Each cloud of rows lies close to a flat space through zero, with a little noise off it, and is much wider in some directions of that space than in others. After each cloud: how many dimensions does that space have?

[1.591 0.126 5.368 -1.696 -0.251 -0.672 4.014 1.820 0.134 3.708]
[1.668 0.578 -6.480 -1.063 4.379 1.403 -5.716 -2.354 -0.970 -6.972]
[-0.352 -0.085 4.378 -0.357 1.103 -2.510 -1.740 -1.449 -0.857 1.888]
[-3.030 -2.033 3.847 0.513 -2.466 -0.790 2.223 -0.445 2.547 2.850]
[-2.179 1.303 3.684 3.105 -4.138 -4.214 0.125 -3.718 0.400 4.712]
[-4.174 -1.614 1.723 3.997 -2.505 3.303 4.188 -4.133 -3.833 -0.907]
[4.929 3.354 -3.707 -1.370 1.246 -0.699 -0.781 1.672 0.488 -0.804]
[-3.694 1.000 -1.232 2.164 -0.663 -0.073 0.531 -0.750 4.667 1.495]
[-0.343 0.090 2.603 2.200 1.918 -0.773 -1.389 -4.483 -0.857 -1.991]
[-2.359 3.785 -1.947 -2.624 -1.841 2.272 5.175 0.945 -0.276 6.158]
[3.672 2.498 1.583 -3.591 4.883 -1.313 -2.070 4.379 -2.032 2.383]
[1.239 1.764 -0.010 0.880 -0.278 -0.599 1.768 3.256 2.150 2.305]
 => 8

[2.478 -0.413 -3.884 -1.168 -2.908 3.118 1.766 2.394 -0.446 2.963]
[3.481 1.019 2.261 -2.616 -2.332 -3.010 0.100 0.076 -0.856 2.921]
[3.794 2.007 0.656 -1.887 -2.640 -1.874 -1.044 0.047 0.399 3.512]
[-4.226 -3.231 3.335 1.203 5.034 0.098 1.528 1.555 1.368 -3.821]
[-5.581 0.066 -0.922 1.117 0.958 -0.989 4.524 0.535 2.125 -4.157]
[-3.444 -3.190 -0.087 0.611 3.758 0.824 4.307 1.830 0.265 -3.572]
[3.557 -0.160 -4.831 -0.552 -5.244 1.774 0.356 0.040 -0.963 2.756]
[-2.142 -1.150 4.670 0.544 4.863 -1.401 -1.252 -0.148 0.144 -2.226]
[0.960 -0.807 -2.925 0.623 2.455 1.907 0.963 0.124 -0.926 -0.456]
[0.205 -0.844 -4.695 1.393 2.584 3.855 -0.286 -1.542 -4.580 -1.040]
[-0.570 -0.241 1.562 0.247 2.803 -0.231 -0.566 0.115 0.177 -0.736]
[2.191 0.811 1.175 -1.718 -0.784 -2.663 1.453 0.771 1.391 1.412]
 => 7

[2.106 2.543 -2.015 -2.269 2.592 -0.146 -1.705 1.035 1.932 4.221]
[-3.777 -1.476 0.946 0.279 1.396 -6.941 1.258 -0.216 -1.707 -0.689]
[0.433 3.637 2.311 0.917 -0.275 -1.219 -4.226 -1.248 -0.133 1.044]
[-0.926 -1.575 -4.125 -0.516 1.451 2.998 5.206 2.241 2.636 1.253]
[-1.968 2.864 4.972 2.493 -1.182 -4.792 -4.453 -2.296 -2.530 -1.505]
[3.606 -0.774 -0.530 -1.162 -1.131 4.680 -1.703 0.294 -0.002 -0.219]
[-0.204 1.099 5.757 1.515 -2.174 -4.436 -5.716 -2.573 -4.081 -2.337]
[4.212 2.258 -2.009 -1.869 0.177 5.011 -2.162 0.316 1.894 2.944]
[0.766 1.794 -4.348 -1.419 2.405 3.650 2.863 2.008 3.693 3.902]
[-8.152 -2.209 5.953 6.508 -3.241 -6.054 2.675 -2.532 -3.861 -6.578]
[0.353 1.119 1.805 0.873 -1.605 0.831 -1.884 -1.593 -0.530 -0.517]
[-2.059 -1.549 0.106 -0.457 1.596 -4.412 1.666 0.739 -0.747 -0.257]
 => 4

[2.447 1.424 -5.696 0.052 -3.848 -2.762 -1.328 -4.236 -0.720 1.580]
[5.329 -1.047 1.913 1.997 -3.768 1.578 -3.376 -0.821 -2.892 -2.210]
[-2.482 -0.448 4.579 0.409 1.896 0.862 1.043 0.575 1.900 -0.518]
[0.794 0.928 -1.768 -0.724 0.552 -4.166 2.433 -1.369 0.096 1.609]
[-0.562 0.559 1.284 -1.259 1.607 -3.735 3.484 -3.002 1.685 1.065]
[-0.312 0.502 4.976 2.599 1.940 -2.332 -1.509 -0.132 3.071 -0.272]
[1.920 -1.795 1.055 -2.447 2.366 1.042 -2.815 1.735 -2.038 -1.727]
[8.281 -2.083 0.621 0.204 -0.227 2.778 -3.168 1.011 -2.921 -3.446]
[-3.440 0.410 3.798 -2.237 0.996 -6.448 1.342 -3.018 0.443 1.952]
[-0.411 -0.689 -0.634 -1.394 2.229 1.549 0.515 2.327 -0.469 -0.457]
[-1.857 -0.257 0.188 -1.558 -0.486 1.398 -0.316 -1.603 -0.069 -0.117]
[-3.419 1.036 0.226 1.514 2.748 0.994 -0.568 1.839 4.180 0.502]
 => 7

[-1.853 -5.237 5.880 -1.830 -1.130 -3.273 -5.408 -0.749 5.081 4.168]
[0.446 -1.923 -1.840 2.175 2.236 -0.366 2.669 2.687 -5.594 -6.374]
[-1.102 -0.256 1.272 -3.377 1.958 -1.684 5.360 4.918 -1.557 -2.102]
[0.971 1.629 -0.109 2.490 -0.844 -0.829 0.899 -1.749 0.203 1.292]
[-0.551 1.252 -2.772 -1.768 1.177 1.894 0.217 0.193 -1.131 -1.854]
[1.376 -3.369 2.590 -4.505 -1.088 2.024 -3.593 1.921 3.365 2.083]
[2.102 5.237 -1.771 8.763 -1.683 0.684 0.540 -4.991 -4.080 -0.985]
[2.940 3.899 -1.992 -5.688 -1.674 6.441 -0.391 1.401 1.779 2.059]
[1.089 0.186 0.000 -1.210 -1.821 2.278 -3.659 -1.634 2.735 2.284]
[3.936 -1.749 1.245 6.821 -2.672 0.147 -2.446 -2.325 -0.615 0.579]
[-2.571 7.242 4.597 6.068 -1.297 -0.612 -3.180 -6.427 -4.212 -0.483]
[5.664 -3.794 4.528 -6.237 -3.484 5.673 -4.024 4.422 4.565 3.643]
 => 6
